The groups are shells around one centre, one inside the other: the same stretched ball of 5 dimensions in 8 sizes.
In the rows, 100 means zero.
Some rows, each with its group after it:
129, 107, 156, 106, 80, 64, 75, 42, 66, 78, 51, 83, 47, 158, 126, 97, 99, 94 : Q154
132, 121, 145, 111, 74, 84, 58, 48, 77, 78, 50, 91, 55, 161, 129, 90, 113, 78 : Q697
123, 133, 157, 112, 85, 71, 73, 43, 68, 83, 48, 92, 52, 158, 138, 73, 111, 80 : Q154
139, 126, 129, 85, 41, 100, 143, 46, 64, 98, 49, 102, 50, 141, 122, 123, 83, 100 : Q477
120, 93, 175, 133, 68, 61, 91, 40, 57, 58, 69, 80, 28, 177, 122, 108, 60, 108 : Q370
142, 124, 132, 82, 51, 88, 116, 46, 63, 95, 47, 90, 61, 144, 123, 123, 100, 100 : Q511
123, 137, 153, 111, 72, 80, 101, 43, 65, 86, 51, 98, 48, 156, 137, 81, 97, 84 : Q154
126, 113, 157, 127, 66, 82, 73, 46, 70, 66, 62, 89, 43, 172, 127, 98, 87, 88 : Q511
145, 99, 125, 88, 57, 96, 87, 51, 80, 87, 46, 95, 49, 145, 114, 121, 100, 90 : Q697
133, 108, 149, 92, 58, 71, 129, 40, 55, 88, 52, 87, 43, 149, 121, 119, 76, 111 : Q75
130, 93, 150, 119, 65, 84, 79, 47, 74, 68, 59, 91, 34, 165, 118, 109, 79, 93 : Q637
125, 121, 159, 102, 74, 63, 112, 39, 56, 86, 51, 88, 44, 152, 131, 95, 87, 101 : Q511
126, 91, 154, 116, 84, 73, 63, 44, 78, 71, 52, 91, 31, 159, 122, 90, 91, 86 : Q511
134, 101, 151, 114, 59, 79, 79, 47, 67, 68, 60, 82, 47, 167, 119, 119, 85, 99 : Q154
129, 137, 148, 100, 70, 78, 99, 43, 64, 91, 48, 93, 57, 152, 135, 89, 106, 87 : Q94
130, 141, 137, 86, 76, 84, 108, 43, 70, 104, 37, 103, 55, 137, 136, 79, 115, 80 : Q637
129, 103, 152, 118, 62, 83, 87, 46, 70, 70, 59, 91, 38, 165, 121, 108, 80, 94 : Q94
139, 106, 138, 88, 53, 82, 116, 45, 64, 89, 50, 89, 49, 147, 118, 126, 86, 105 : Q154
131, 101, 158, 103, 60, 64, 114, 40, 54, 77, 59, 80, 42, 159, 120, 122, 72, 114 : Q370
128, 125, 139, 92, 92, 79, 80, 44, 80, 99, 34, 104, 46, 137, 134, 67, 121, 71 : Q477
148, 110, 117, 67, 45, 98, 132, 48, 71, 104, 40, 99, 54, 130, 115, 133, 95, 101 : Q75
128, 108, 151, 96, 93, 62, 73, 41, 71, 88, 41, 89, 45, 146, 129, 81, 111, 86 : Q75
135, 98, 141, 107, 81, 82, 45, 49, 85, 75, 47, 90, 47, 157, 121, 95, 112, 78 : Q75
143, 120, 130, 102, 43, 105, 88, 53, 75, 80, 56, 93, 60, 160, 120, 125, 99, 89 : Q370
128, 106, 142, 105, 87, 83, 67, 46, 85, 85, 42, 102, 37, 147, 127, 76, 107, 73 : Q477
129, 98, 154, 101, 71, 65, 106, 40, 61, 81, 52, 86, 37, 152, 121, 108, 79, 105 : Q511
127, 126, 153, 101, 79, 68, 90, 42, 64, 88, 47, 89, 52, 152, 133, 87, 105, 90 : Q94
128, 136, 155, 106, 71, 71, 91, 43, 59, 85, 52, 86, 60, 159, 135, 93, 105, 92 : Q477
127, 117, 147, 95, 86, 71, 88, 42, 71, 92, 40, 96, 44, 143, 131, 80, 108, 83 : Q94
141, 96, 132, 84, 71, 82, 86, 46, 77, 91, 41, 92, 46, 140, 117, 110, 103, 91 : Q637
138, 107, 132, 99, 71, 94, 66, 50, 85, 84, 45, 97, 49, 150, 122, 98, 111, 77 : Q697
127, 108, 163, 123, 55, 74, 104, 43, 57, 66, 67, 83, 40, 172, 123, 117, 67, 108 : Q637
142, 103, 137, 92, 53, 85, 96, 48, 68, 82, 52, 86, 53, 153, 116, 129, 92, 102 : Q697
139, 111, 139, 85, 54, 79, 119, 44, 60, 91, 49, 87, 52, 146, 120, 125, 88, 107 : Q637
132, 122, 138, 107, 68, 95, 80, 49, 80, 84, 48, 101, 47, 153, 128, 90, 104, 76 : Q697
146, 116, 129, 85, 35, 95, 124, 49, 62, 90, 53, 89, 61, 149, 116, 143, 87, 108 : Q75
149, 128, 114, 79, 41, 112, 107, 53, 77, 99, 44, 100, 66, 141, 121, 126, 111, 87 : Q477
116, 114, 173, 125, 90, 56, 73, 39, 62, 70, 56, 85, 38, 167, 134, 76, 91, 90 : Q94
132, 121, 149, 91, 55, 73, 136, 40, 52, 92, 52, 89, 49, 148, 125, 117, 81, 110 : Q370
148, 121, 121, 84, 28, 109, 133, 51, 67, 93, 53, 97, 59, 146, 116, 143, 85, 103 : Q370

New rows. What belongs after each?
140, 97, 135, 88, 73, 79, 76, 47, 77, 87, 42, 88, 50, 145, 118, 110, 107, 91 : Q477
136, 111, 149, 96, 59, 71, 104, 43, 58, 82, 54, 81, 54, 156, 122, 122, 89, 108 : Q75
121, 99, 172, 129, 74, 60, 80, 40, 60, 62, 65, 80, 34, 174, 125, 100, 73, 102 : Q697
123, 131, 152, 104, 85, 74, 92, 42, 69, 91, 44, 99, 45, 149, 137, 71, 106, 80 : Q94
126, 110, 160, 105, 70, 63, 111, 39, 56, 81, 54, 86, 40, 155, 126, 103, 79, 105 : Q697
136, 124, 135, 84, 57, 86, 127, 44, 64, 98, 45, 97, 51, 140, 125, 111, 93, 98 : Q94
136, 116, 137, 103, 46, 99, 113, 48, 70, 83, 55, 98, 46, 155, 121, 118, 82, 94 : Q511
128, 107, 152, 119, 65, 85, 84, 46, 72, 71, 58, 93, 38, 164, 124, 101, 83, 90 : Q154
132, 126, 141, 101, 48, 94, 129, 45, 64, 88, 54, 100, 46, 152, 126, 111, 79, 96 : Q637
137, 100, 148, 106, 59, 77, 80, 47, 66, 72, 58, 80, 51, 163, 118, 124, 90, 102 : Q637
135, 106, 146, 109, 48, 87, 103, 47, 65, 74, 61, 87, 46, 163, 118, 126, 77, 103 : Q154
134, 100, 149, 98, 66, 71, 97, 43, 64, 80, 52, 84, 45, 154, 119, 116, 87, 103 : Q154
126, 95, 155, 99, 84, 61, 96, 39, 66, 84, 46, 89, 33, 147, 123, 94, 87, 98 : Q75
133, 100, 154, 105, 68, 67, 82, 44, 63, 74, 55, 79, 48, 161, 121, 115, 90, 103 : Q637
128, 134, 152, 113, 54, 85, 107, 45, 61, 80, 59, 92, 53, 164, 131, 104, 87, 95 : Q511
132, 101, 149, 94, 68, 69, 108, 41, 62, 85, 49, 87, 41, 148, 120, 112, 84, 104 : Q511
128, 127, 154, 116, 68, 79, 77, 46, 67, 76, 56, 88, 54, 166, 132, 95, 101, 87 : Q94
131, 105, 155, 124, 50, 84, 93, 47, 64, 64, 68, 85, 42, 174, 120, 122, 71, 102 : Q75
126, 119, 158, 122, 53, 82, 106, 44, 60, 71, 65, 89, 43, 170, 127, 110, 73, 100 : Q637
138, 109, 146, 96, 66, 72, 82, 45, 65, 81, 51, 80, 58, 156, 122, 116, 102, 100 : Q370
140, 118, 137, 85, 54, 82, 113, 45, 62, 92, 49, 87, 59, 147, 122, 124, 96, 103 : Q637
125, 104, 160, 112, 64, 70, 114, 40, 58, 75, 59, 88, 34, 160, 123, 108, 68, 106 : Q697
125, 109, 152, 125, 81, 85, 53, 47, 82, 69, 54, 96, 39, 165, 128, 80, 100, 74 : Q370
125, 111, 162, 121, 62, 73, 99, 42, 59, 69, 63, 86, 40, 169, 126, 107, 73, 102 : Q94
122, 99, 168, 125, 83, 60, 63, 42, 66, 64, 59, 80, 37, 171, 126, 93, 87, 95 : Q154
127, 100, 150, 116, 82, 80, 64, 46, 80, 74, 51, 96, 34, 158, 124, 85, 95, 80 : Q511
134, 98, 141, 110, 64, 92, 80, 48, 80, 75, 53, 96, 37, 157, 118, 106, 88, 86 : Q637
135, 135, 143, 105, 46, 92, 108, 48, 62, 83, 57, 91, 61, 161, 129, 116, 93, 96 : Q477
133, 102, 153, 102, 57, 72, 114, 42, 57, 79, 57, 84, 42, 157, 119, 123, 74, 111 : Q511
138, 115, 130, 100, 59, 101, 84, 51, 81, 85, 48, 101, 49, 150, 122, 105, 102, 81 : Q697
127, 96, 150, 107, 90, 71, 65, 44, 79, 79, 45, 94, 34, 151, 124, 82, 100, 82 : Q511
141, 106, 135, 103, 40, 100, 107, 50, 70, 78, 59, 93, 48, 158, 115, 134, 79, 100 : Q477
126, 126, 160, 119, 51, 79, 118, 43, 54, 74, 65, 88, 46, 168, 129, 112, 71, 104 : Q75
128, 124, 144, 105, 88, 80, 60, 46, 80, 86, 42, 97, 51, 151, 133, 72, 121, 71 : Q697
139, 121, 129, 103, 56, 105, 78, 52, 82, 83, 50, 100, 55, 155, 124, 106, 107, 78 : Q75
142, 115, 123, 78, 58, 97, 114, 48, 76, 101, 39, 103, 50, 134, 120, 111, 101, 89 : Q94
125, 118, 150, 94, 90, 66, 98, 39, 69, 95, 39, 97, 40, 140, 132, 75, 104, 86 : Q477
113, 116, 183, 134, 95, 47, 58, 38, 59, 63, 61, 77, 41, 177, 137, 72, 93, 92 : Q370
132, 112, 153, 116, 67, 77, 66, 47, 68, 69, 59, 82, 53, 169, 125, 106, 97, 92 : Q697
116, 120, 169, 113, 83, 57, 109, 36, 55, 82, 53, 90, 35, 157, 135, 80, 81, 97 : Q477
124, 118, 152, 113, 70, 81, 103, 43, 69, 81, 53, 99, 36, 156, 129, 88, 84, 88 : Q154
131, 101, 148, 95, 83, 67, 84, 42, 70, 86, 44, 89, 42, 146, 123, 95, 100, 93 : Q511
133, 93, 147, 103, 84, 71, 59, 45, 77, 77, 47, 86, 42, 154, 120, 97, 104, 88 : Q637
